There are 3 nested groupings, the coarsest first. Each group lies inside one group of the grouping before and may be the whole of it. The rows also spread widely along 14 directions, which tell nothing about the answers.
Known rows, each followed by its group in each grouping:
[ -4.1  25.5   0.4  23.6  27.1 -26.4   6.4  17.8   2.9 -10.1  -3.9 -32.2
  19.4  -7.3  -0.6  42.1 -20.7  18.0  13.9  -6.7  26.2  41.0  29.5  24.6
 -11.0 -23.8  -9.9 -27.3]	dula Q_45 Q_146
[ -3.2  -7.0   0.8 -21.1   4.4  12.5  32.0 -21.3  28.6  -6.7  22.4 -26.1
  -6.6 -41.1 -55.7 -20.7  18.6 -12.1  41.3 -28.9  26.2 -11.5  -9.6 -41.4
  32.7 -43.9  12.1  -6.2]	kugu Q_207 Q_85
[ -3.5  34.6  12.7   2.1   1.3   2.3  -5.3 -29.1 -14.8 -22.9  26.1   4.8
   2.9  -6.1   8.0 -15.1  22.9 -14.3  50.2  18.9  32.6  12.1  13.0  -9.8
   9.7  -5.9 -17.8 -18.5]	dula Q_45 Q_835
[-19.1   4.1  33.5   4.3  36.3 -14.8  20.6 -18.6  15.5 -13.3  -5.1  -9.9
  -4.5 -20.6   2.4  -2.5  14.8  -1.8  -0.5   4.8  38.7  34.8  10.5  -9.5
  22.6 -19.3  25.6   5.7]	kugu Q_56 Q_251
[ -8.7 -18.0   9.1 -25.2 -21.4  -4.1  -6.7  16.3 -14.3  10.6 -23.7   2.9
 -27.5  25.9 -21.3  40.5   7.0   2.8  21.3 -48.4   0.9  -2.4 -11.4  -1.5
   0.2 -25.1  56.5   1.4]	kugu Q_24 Q_159
[-42.6  -6.9  33.2  44.7  10.4   1.2 -20.3  33.4   2.9  24.7 -62.6  -1.1
 -36.2  -1.2  25.5  33.2 -10.4  17.4 -47.2  42.7   5.3  38.9   5.2 -15.1
  39.9  -2.0  55.4  -1.0]	dula Q_45 Q_935
[  1.7   2.4  -0.8 -27.0 -17.1  -2.0   5.1 -36.2 -21.3 -28.5   3.3   0.1
  -9.4 -17.5 -27.3   9.6  18.7 -24.5  25.7   4.1  14.7  34.7 -21.8  -2.9
  -5.2 -11.2  -2.9  24.9]	kugu Q_597 Q_139
[ 10.6   6.2  18.7 -18.9 -40.8  61.6  -6.1  43.8 -41.7  -4.1 -11.4  15.0
  -7.9  58.9  -9.2  15.2  13.9 -25.7  -0.8 -30.3  17.8  25.4 -20.4  -5.7
  -2.9   1.1  28.9  15.2]	dula Q_817 Q_787
[  5.4   6.2  -1.8 -27.2 -23.7 -17.6   2.7 -35.9 -17.0 -21.3  21.6  -1.1
  23.7  -1.2 -16.0  -0.3  16.0 -17.5  15.8  -2.0  -7.4 -26.4 -17.9  16.2
 -18.3  10.8 -43.8  -3.5]	kugu Q_24 Q_247
[-18.7 -12.0  -4.6   1.5   7.2 -54.5  -4.4 -36.0  -3.8 -13.9 -22.8 -14.7
 -15.1 -36.4   0.8  42.5  -1.9  15.5  -1.5  28.7  -3.6  31.8 -10.2  15.3
 -11.7  -6.5  -6.3  12.8]	kugu Q_597 Q_148
[-55.3 -13.3  -4.5   9.2 -19.4 -22.2 -22.6 -24.4  -0.5 -25.8  -4.8  30.8
   9.5 -14.4 -20.8  12.9  18.8  -9.9  16.4   4.0  -0.1  -0.6 -40.8   7.3
 -19.9  12.0  26.8   3.5]	kugu Q_24 Q_563
[ -2.3 -16.5 -17.0  -6.1 -22.5 -11.3  -8.5 -26.7  -7.3 -17.2  -7.4   6.3
  31.5 -23.3 -44.0  23.1  -7.2 -24.8  39.7   5.5 -18.6  26.1 -24.3  26.8
 -31.9   7.9 -24.4   3.6]	kugu Q_597 Q_729
[-55.8 -33.4 -16.2  19.7  -5.9 -19.4 -24.4 -33.7  33.6  -9.2  -4.0  20.4
   2.5 -47.6 -26.0 -17.7  15.1   2.4  23.2  26.7 -18.5 -55.0 -35.4 -13.7
   4.2  15.6   1.8 -28.4]	dula Q_45 Q_935
[ -7.4  -2.7  43.5  15.9 -31.4  26.0  -2.3  20.6 -21.3   2.3 -22.8 -11.2
   0.0  12.6   3.0   7.4   4.7  -5.3 -24.9  28.8  -1.1   7.6 -15.0 -13.4
  27.4   6.7  -8.5 -16.7]	dula Q_45 Q_835
[-22.5  11.2  26.7   7.8  28.9  21.0   2.2  34.6  25.0  19.1 -28.7   0.7
  -6.1   9.7 -13.7   3.4 -10.6  -9.9 -15.7  -8.0  21.6   6.4  34.4  -4.2
  43.8 -10.1  62.5   0.5]	dula Q_45 Q_146
[-22.8  25.5 -20.2  -9.6 -35.2  19.5 -16.0  -3.5  -8.8   4.8  -1.0  29.9
 -41.9 -12.4   9.5  -1.7   6.0 -13.3 -23.2  54.1   2.8 -23.3  -4.8 -26.0
  41.1  36.2  27.6  45.3]	kugu Q_597 Q_139
[-23.0 -17.2 -10.3   9.6  30.8  12.1  23.6 -17.2  45.4  -9.0   4.8 -26.6
   7.2 -33.3 -23.8 -34.8   9.9  -1.2 -32.4  11.3   9.1   4.0 -33.5 -32.6
   1.2 -11.0  -4.5  -0.9]	kugu Q_597 Q_148
[-21.0   5.7 -43.0 -10.3  -1.0  30.7 -26.8  -5.8  23.2  11.4 -22.8   7.4
 -18.4  -9.5 -30.4 -23.4   3.7 -34.9 -11.2  13.0 -26.3 -23.9 -15.6 -23.0
  -1.0   6.2   8.4  -7.2]	dula Q_45 Q_935
[-37.5  18.3  18.3  13.2  10.9  17.7  -6.1  34.0  27.8  36.2   1.5  12.6
  29.5  35.0 -20.8  -5.4  -6.1 -27.3   2.3 -33.9  -6.1 -19.9  26.3  -2.0
  20.3  -8.6  47.5 -14.9]	kugu Q_24 Q_159
[ -4.7  -6.9   4.6 -12.5  20.8 -56.2  14.8 -13.4 -11.1 -28.3   1.1 -32.3
   3.9  15.1  14.6  45.0  11.5  26.3  -8.2 -44.9  12.6  26.7  -9.9  29.7
 -48.4 -27.3 -15.1 -11.0]	kugu Q_56 Q_251
[-17.8 -21.8  -2.5  23.7 -15.4  29.8   3.6  23.5   4.8  -3.2  21.3  12.4
  36.6  22.6  -4.0 -14.1   2.8   6.1  -7.4 -15.9   0.3 -19.1 -37.6   0.0
 -20.0  21.2 -17.9 -12.0]	dula Q_45 Q_935
[-28.8  26.7  24.0  18.3 -12.5   5.4 -24.4 -22.9 -31.6   6.5   2.4 -12.8
 -39.2  18.5  37.7 -21.0  40.0 -11.9  -4.6  38.3  -6.9  20.8 -19.2 -52.4
  12.9 -28.6 -25.5 -22.2]	dula Q_45 Q_146
[  6.9 -16.6  16.9 -10.9  -2.8   2.7   6.0 -23.7 -13.0  -3.1   5.7  27.0
   3.9 -10.0  -0.2   3.0   1.2  -5.1  39.5  11.6  19.5  13.2   3.9  15.4
  13.9  16.9  -1.6  31.8]	dula Q_45 Q_835
[ 48.3  21.0  14.1  -7.6  15.3   5.0  13.0   5.2  -5.9   0.2 -21.0 -39.9
 -11.2 -20.7  -3.3  25.5 -13.3   5.7  38.0  24.2  28.5  28.5  42.0   3.3
  26.0 -18.1 -22.7 -32.0]	dula Q_817 Q_787
[-16.6   7.6  -9.8 -21.0   1.7   1.3 -20.5 -30.5  -4.2 -27.7  -6.0   9.5
   5.2   3.2 -26.8 -12.4  23.3 -33.6  27.2 -10.2  -2.3  -0.8 -15.5   6.5
 -23.8  -4.7   1.1 -15.2]	dula Q_45 Q_146
[-11.7 -10.4  36.5   3.9   8.2 -57.0   3.6 -10.9   0.0 -24.0 -27.2  12.9
  13.8 -22.4  14.4  48.8 -11.4  32.4   0.9  29.5  27.3  -9.9  22.3  53.5
  20.5  38.1  26.4   4.6]	kugu Q_24 Q_563
[ -2.9 -52.0  -4.7   5.2  17.1  22.7  28.5  20.8  32.4  23.8  10.3  -8.4
  22.6  22.1  -9.6 -14.7  -3.5  21.3 -15.7 -51.2  -6.9 -12.1 -33.2  -5.8
 -15.0  -2.3   4.5   8.2]	kugu Q_207 Q_85
[-11.9   5.5  23.2   8.9  13.2 -36.5   0.9  -9.7  -8.2  -0.9  -2.1   0.8
  10.1  18.9  43.8  17.6   2.2  22.6 -29.2  19.5   3.2  -3.2   6.8  26.1
  -3.9  23.6 -13.2   6.2]	kugu Q_24 Q_563
[-19.2  49.5  27.4  27.9   2.5 -23.4   3.3 -13.5 -12.0  12.2  67.8 -14.4
   7.6  21.5  39.2  -9.0  26.2  10.7  61.7  -3.8  21.3  -4.6  33.1 -31.3
  18.0 -38.4 -32.3 -35.1]	kugu Q_597 Q_148
[ 38.5   7.0  -2.3 -33.1   3.6  21.3  11.8 -19.3  -1.4  -9.7   6.5 -10.7
  37.7  14.9 -27.8 -17.9   0.7 -37.6  18.0  -9.8 -10.6   3.2   4.9  22.2
 -19.1  11.7 -42.2  -7.7]	kugu Q_597 Q_139

New rows. What belongs after each?
[ -8.2 -11.8  14.9  16.2 -21.6  -5.1 -16.6   0.6  -5.6   1.6 -27.0   5.1
  14.5 -10.9 -16.5  29.4 -11.4  -5.9  35.3  25.5 -12.1  15.8  -0.8  14.0
   5.1  12.1   4.3 -22.2]	kugu Q_597 Q_148
[-25.2 -12.3  16.6 -27.0  -2.9  -1.7  -2.6 -19.8  -2.5 -19.2 -10.1  18.5
   4.6   8.5 -20.2  -3.8  18.9 -25.0 -19.7 -11.5   1.0 -13.1 -17.2  14.6
   0.1  11.3  18.7  24.5]	dula Q_45 Q_835
[-34.1  12.1 -59.8  21.1 -16.1 -11.5 -28.2 -11.7  14.2 -58.7  31.8  37.5
  25.4 -23.5 -10.8   4.7  12.4  21.3  76.6  -2.1  37.8 -29.5 -36.2  13.6
 -49.9  35.7  24.3 -46.2]	kugu Q_24 Q_159
[-26.8 -14.6  18.7  -3.6 -51.8 -13.0  -8.0  17.1 -33.3  15.5 -10.6  11.5
 -21.7   7.5  -5.2  49.4  -2.1   6.2 -12.5  -0.3 -12.1 -16.3 -11.6   1.9
  25.2   0.6  11.0  28.2]	dula Q_45 Q_935
[ 19.8   5.8  -6.9 -54.0   3.3 -12.3  14.3 -10.8   3.5 -42.9 -17.7 -17.9
   5.6   2.8 -28.3  14.2   7.7  -4.5 -27.9 -22.1  14.1 -33.2  -6.7  32.1
 -14.7  16.2   5.9  -4.0]	kugu Q_24 Q_563
[ -5.9  -3.3  13.6  31.6 -25.4   7.3 -16.5  -7.1 -14.3   0.8  15.8  19.0
  24.6  -3.6  13.1  -6.6   4.0   2.4  53.3  34.8  -1.9 -13.0  -5.7   0.2
   5.6  24.4 -38.0 -33.6]	dula Q_45 Q_935
[-29.7  25.4  37.5   9.3  30.8 -54.0  -2.6   0.3   5.6   7.6  -3.9   9.8
 -24.9  -3.0  41.0  34.1   0.0  33.6   2.9  13.6  36.0 -25.0  64.0  17.0
  54.9   0.3  45.3   7.1]	dula Q_45 Q_935
[-11.7  -5.8 -14.3  13.1 -40.2  20.7  -7.7   3.3  -0.1  13.2  33.0  13.2
  19.9   3.8 -20.6 -10.9   5.8  -6.0  58.4  -8.3 -11.3 -32.7 -24.8 -21.4
  -4.7   2.6 -22.6 -27.7]	kugu Q_24 Q_563
[-14.5 -33.9  -5.3   5.5   1.2 -55.0  -1.4 -36.0  -1.9  -6.1  -5.1 -26.6
 -15.9 -17.8  13.6  27.0  15.3  38.6  17.0  -5.1 -15.0   0.6 -31.3  -1.3
 -23.7 -21.9 -25.9 -21.5]	kugu Q_207 Q_85
[-10.5 -31.0  13.0  10.1  12.7 -30.5  10.6 -29.8 -11.3  -6.4  -0.3  -3.7
 -12.9  -8.9  24.9  16.2  14.4  29.7   8.3   5.7  16.0  41.7 -33.6  -2.8
 -18.5 -12.1  -8.5  19.2]	kugu Q_24 Q_563
[-23.4 -24.7  -1.5   4.5  12.0 -16.8  -4.4 -13.4   2.1 -25.4 -22.8   0.0
 -32.2  -2.0  28.2  10.3  23.1  29.8 -20.1   6.3  18.4  14.5 -38.7  -9.1
 -19.6   5.9  27.0  -3.8]	kugu Q_56 Q_251
[ 28.6  23.9 -29.3   3.5  42.8 -12.0  11.3 -11.4  30.9  15.1  18.3 -43.4
   7.0 -25.9  -5.1  -8.5 -16.8  12.1  51.2   3.8   5.7 -11.8  43.2  -4.7
   2.7 -25.9 -51.8 -50.6]	dula Q_45 Q_146
[-38.5   1.6 -28.4  30.2 -51.8  22.2 -28.8  19.6 -16.2  10.4 -16.8   1.6
 -33.7  -1.2   9.4  17.6   3.0   2.9 -35.8  46.0 -25.5  10.3 -52.6 -39.8
  -2.2  11.7   1.8   2.4]	kugu Q_597 Q_139
[-46.0  20.4  15.0  29.6  30.3  19.2 -17.9   4.0  32.5  12.1 -21.8  -3.9
 -24.2   1.5   8.0 -26.4  19.4  -9.9 -11.1  24.0  11.0  12.4   5.4 -45.8
  29.3 -17.1  55.5 -28.3]	kugu Q_597 Q_148
[-14.3   7.0  21.4  -3.7  -1.5  -4.0   5.8  -8.0   2.0  -7.2  13.6  11.3
  21.3   6.2 -13.3   2.5  11.4 -12.0  33.0 -20.0  17.0  -1.5  10.2   9.2
  14.2  -1.7  20.0  -0.1]	kugu Q_207 Q_85
[-44.9  30.3   9.6  36.1  30.2 -20.1  -0.3  13.9  26.2 -43.6 -21.4 -24.2
 -15.9 -26.4  18.3  16.7  12.9  29.7 -33.6  26.1  54.2  17.4   0.7 -14.9
  12.3  -4.8  49.7 -44.2]	kugu Q_56 Q_251
[-22.3 -44.4  30.5 -18.1 -17.7  -8.2   5.5   9.8 -24.6  -9.5  -8.1  18.7
  30.0  51.2  -7.9  23.9   9.7  -5.4 -47.0 -49.8 -16.6  -5.7 -39.8  42.3
 -32.3  16.5   2.3  37.1]	dula Q_45 Q_935
[-26.5  -8.2  22.5   2.1 -15.3 -21.1  -6.0  26.6  -9.3 -23.9 -25.0  11.2
   9.4  23.4  21.4  40.7  -5.4  28.1 -66.6   7.5   7.0 -34.2  -7.0  43.8
   1.6  48.4  22.7   7.5]	dula Q_45 Q_835
[ 36.4  44.0 -14.3 -39.3  28.4  22.0  26.8  -3.3  11.8  -9.6  21.5 -34.4
 -28.9  11.9   7.7 -22.9  15.0  -1.1  -6.7 -12.3  36.8 -10.0  28.4 -25.1
  19.3 -18.1   0.4   0.2]	kugu Q_597 Q_139
[ -9.2   8.9  27.1   1.4  31.8   0.0  -3.3  16.9  -2.2  51.6 -18.1   3.7
  13.5  53.0   3.0  19.7 -11.5 -28.0   6.4 -41.7 -12.0  52.0  34.7  15.6
  -3.5 -31.0  32.9  17.8]	kugu Q_24 Q_159
[ 14.6  29.8 -25.5 -18.7  -4.7   0.0 -15.2 -22.0 -14.2 -10.1  -6.7  19.2
 -26.9 -13.1   9.8  16.0   1.9  -6.6  45.5  23.9  22.7  17.4  21.0   6.4
  11.2  17.3  20.2  17.0]	kugu Q_207 Q_85
[ -3.2   4.3  36.1   1.1 -19.7  46.9  23.6  21.3   6.3  47.2  -4.9 -11.2
   7.5  -3.8 -32.8 -12.5 -13.9 -40.8 -27.1  23.9 -13.0   8.3  13.5 -33.6
  64.6  -7.9  -1.3  32.2]	kugu Q_597 Q_148
[ 28.0  -0.7 -15.2 -32.4  23.1   5.8  13.6  11.5   8.9 -15.8 -29.9   8.5
   0.3   7.8  -0.6  24.6 -18.0   8.1 -22.8 -11.3  27.5   9.8  19.1  44.9
  -1.6  38.5  41.5  36.2]	kugu Q_207 Q_85
[  4.3  12.0 -78.1 -15.0 -17.2  19.9 -12.7 -11.9  22.9 -18.8  -5.2 -13.9
 -25.4 -44.1 -35.0  -4.4  -2.9  -5.1  10.3  27.2  -6.1 -21.5 -28.7 -25.5
 -14.4  10.8  -8.3 -15.0]	kugu Q_597 Q_729
[ -1.4 -13.5  -4.7  19.0  35.0 -37.5  -6.6  -7.0  24.7  -3.7  -5.4  23.8
  53.5   0.5  15.4  23.4 -24.1  23.9  39.7  -2.8   3.6  -5.3  29.8  68.8
 -23.5  44.7   4.8 -15.2]	kugu Q_207 Q_85
[ 19.7   0.0  10.9 -29.5 -21.0  -1.9   5.0 -35.2 -27.4 -29.9   4.3  -2.4
 -12.4  -5.1  -7.5   1.5  26.7  -5.9  40.5   3.8  21.2   5.4 -20.3  -5.0
  -3.2  -3.1 -13.4  -4.8]	kugu Q_24 Q_563
[-20.2 -11.8  -6.5  26.2  -5.6   1.0 -12.9 -19.6  -8.2 -20.6 -19.5  13.3
  -1.8 -41.4 -10.0  14.2  -1.1  -4.2  21.7  45.2  16.8  51.9 -27.3  -0.6
  -4.9   9.5  -1.7   6.7]	dula Q_45 Q_935
[-25.0  13.8  22.5  21.1   8.7 -43.2  -3.9  17.2 -17.7   7.2   4.0 -26.4
 -19.1  19.0  24.4  56.8   8.1  33.0  25.5 -30.0  20.4  28.8  18.3  -1.2
  -2.7 -53.8   9.9 -22.3]	dula Q_817 Q_787
[  1.7 -15.7  15.2 -48.9 -44.3   8.1 -15.5   0.3 -25.5 -21.6 -16.5  19.1
  10.5  41.9 -24.5  12.5  16.2 -23.4  -9.0 -30.1 -23.2 -58.8 -19.7  34.3
 -11.8  31.4   3.2  -3.3]	dula Q_45 Q_835
[  7.2   5.3 -30.4   4.2 -26.6   4.1  -5.8  15.5  -2.3  -3.2  12.8 -20.0
 -39.6 -14.1  14.2  16.4   6.6  42.0  29.5  14.6  14.3 -46.0 -11.6 -31.7
  10.0  -2.3 -16.4 -39.0]	dula Q_817 Q_787
